There are 4 ways to turn a row about zero (a turn may also mirror it). The second row of each pair is the first, turned, with some noise. The first 28 pairs use one turn. New pairs use 2 turns, one after the other, and a turn may come again.
(in the rows, 100 means zero)
Known pairs, each followed by its turns in order:
[110 61 106 137 98 107]
[91 96 91 87 153 98] => (1)

[110 118 111 105 110 96]
[102 114 117 110 100 110] => (1)

[97 97 105 78 97 117]
[98 94 97 120 91 82] => (3)

[123 81 125 94 104 90]
[102 93 97 88 99 138] => (0)

[101 91 109 105 105 112]
[106 108 95 88 113 104] => (1)

[94 95 134 114 101 71]
[76 73 115 96 104 127] => (2)

[102 99 86 110 109 95]
[91 96 114 95 104 91] => (1)

[92 97 83 78 115 106]
[104 100 102 84 79 78] => (1)

[100 73 105 103 115 70]
[102 105 126 105 81 130] => (0)

[99 151 74 77 134 104]
[120 132 110 109 151 73] => (0)

[83 124 133 91 118 85]
[134 133 92 84 94 104] => (0)

[58 87 102 99 98 94]
[72 120 111 95 76 93] => (3)

[100 90 103 71 74 88]
[100 118 84 80 93 126] => (2)

[70 63 126 96 117 103]
[145 89 90 74 119 99] => (1)

[113 106 94 97 79 121]
[102 120 103 82 90 82] => (2)

[86 101 113 105 133 102]
[117 128 111 95 90 89] => (3)

[105 119 151 65 85 61]
[121 78 121 129 53 140] => (3)

[95 88 102 109 68 105]
[80 85 90 91 79 92] => (0)

[151 85 88 102 84 84]
[131 86 104 73 60 107] => (2)

[94 98 106 119 102 91]
[112 94 107 98 86 99] => (0)

[49 100 151 109 107 140]
[61 117 128 101 165 95] => (2)

[93 112 113 112 110 65]
[111 108 115 79 84 126] => (3)

[127 53 93 112 108 64]
[137 72 118 103 80 139] => (2)

[79 121 52 68 90 96]
[83 74 100 97 46 80] => (1)

[133 151 98 103 113 111]
[147 70 117 88 121 91] => (3)

[89 93 114 111 121 124]
[102 97 118 108 131 87] => (2)

[100 106 99 124 106 73]
[116 94 128 90 87 97] => (0)

[103 100 102 94 99 100]
[103 97 98 103 97 100] => (3)

New pairs, each followed by its turns in order:
[91 74 110 56 99 97]
[72 100 102 131 103 70] => (1) (1)

[90 68 112 112 82 118]
[94 106 108 76 87 66] => (1) (1)

[81 105 104 83 107 107]
[83 99 103 94 87 116] => (3) (2)

[80 114 96 70 78 143]
[126 74 119 63 77 89] => (2) (3)

[106 101 123 94 100 110]
[109 105 91 104 80 91] => (2) (3)

[109 101 110 90 104 97]
[97 110 100 90 90 97] => (0) (1)

[64 61 92 103 136 54]
[98 88 159 134 137 119] => (0) (3)

[105 125 98 76 92 100]
[89 82 89 79 87 90] => (2) (3)

[88 89 70 116 92 79]
[88 91 98 102 73 69] => (3) (3)

[132 99 87 49 81 141]
[83 123 122 78 163 99] => (2) (0)

[93 85 104 94 101 94]
[90 113 106 98 100 90] => (0) (2)

[151 87 114 126 97 74]
[111 73 79 138 142 96] => (3) (0)

[96 93 98 108 78 106]
[106 107 86 84 101 90] => (2) (0)

[96 86 83 98 88 107]
[87 113 102 112 95 115] => (2) (1)

[102 103 58 146 95 93]
[78 96 125 110 120 148] => (2) (3)

[104 124 97 135 113 99]
[108 82 77 80 125 94] => (3) (2)

[95 79 94 86 88 98]
[84 97 123 106 102 104] => (1) (0)

[106 127 94 97 104 72]
[92 113 123 110 115 124] => (1) (3)

[106 100 101 98 120 100]
[106 90 108 95 102 85] => (0) (2)

[94 120 49 95 88 100]
[121 110 78 112 110 145] => (3) (2)

[111 107 115 102 93 84]
[117 81 101 102 98 94] => (1) (0)

[105 100 103 101 93 107]
[93 102 105 108 101 101] => (0) (0)

[125 83 125 78 93 76]
[97 91 74 130 99 67] => (2) (3)

[99 82 104 66 49 109]
[68 85 71 62 123 92] => (1) (3)

[93 103 99 105 102 102]
[105 103 93 96 100 101] => (1) (1)

[133 95 110 105 106 102]
[104 97 77 121 90 110] => (2) (3)

[147 52 100 79 102 151]
[111 121 85 25 132 107] => (3) (3)

[78 73 89 110 81 81]
[69 124 115 90 97 117] => (0) (2)

[81 102 50 92 114 103]
[103 90 105 66 137 121] => (2) (3)

[103 150 63 91 111 104]
[104 101 55 124 67 123] => (3) (3)

[103 100 98 102 111 130]
[92 112 71 96 105 93] => (1) (2)

[98 127 107 76 86 110]
[94 84 96 76 76 85] => (2) (3)

[102 90 82 117 151 83]
[104 53 116 111 83 125] => (2) (0)

[113 128 86 90 109 113]
[123 109 122 110 112 113] => (0) (0)

[107 78 66 79 96 95]
[73 92 76 75 94 89] => (3) (3)

[81 99 105 117 102 111]
[110 101 121 99 85 102] => (3) (3)

[97 101 121 102 102 86]
[104 81 99 113 105 95] => (0) (3)

[81 102 92 104 86 101]
[88 93 107 93 91 115] => (0) (3)

[120 80 95 59 64 100]
[57 124 82 78 125 97] => (3) (3)

[84 99 81 59 99 63]
[48 98 83 98 121 81] => (0) (2)

[63 91 76 119 119 111]
[79 69 132 112 92 83] => (2) (2)

[100 125 55 73 99 125]
[122 88 90 112 87 153] => (3) (2)

[97 112 49 108 59 95]
[40 127 103 92 85 99] => (1) (3)

[111 104 108 76 95 105]
[109 99 121 101 86 106] => (3) (2)

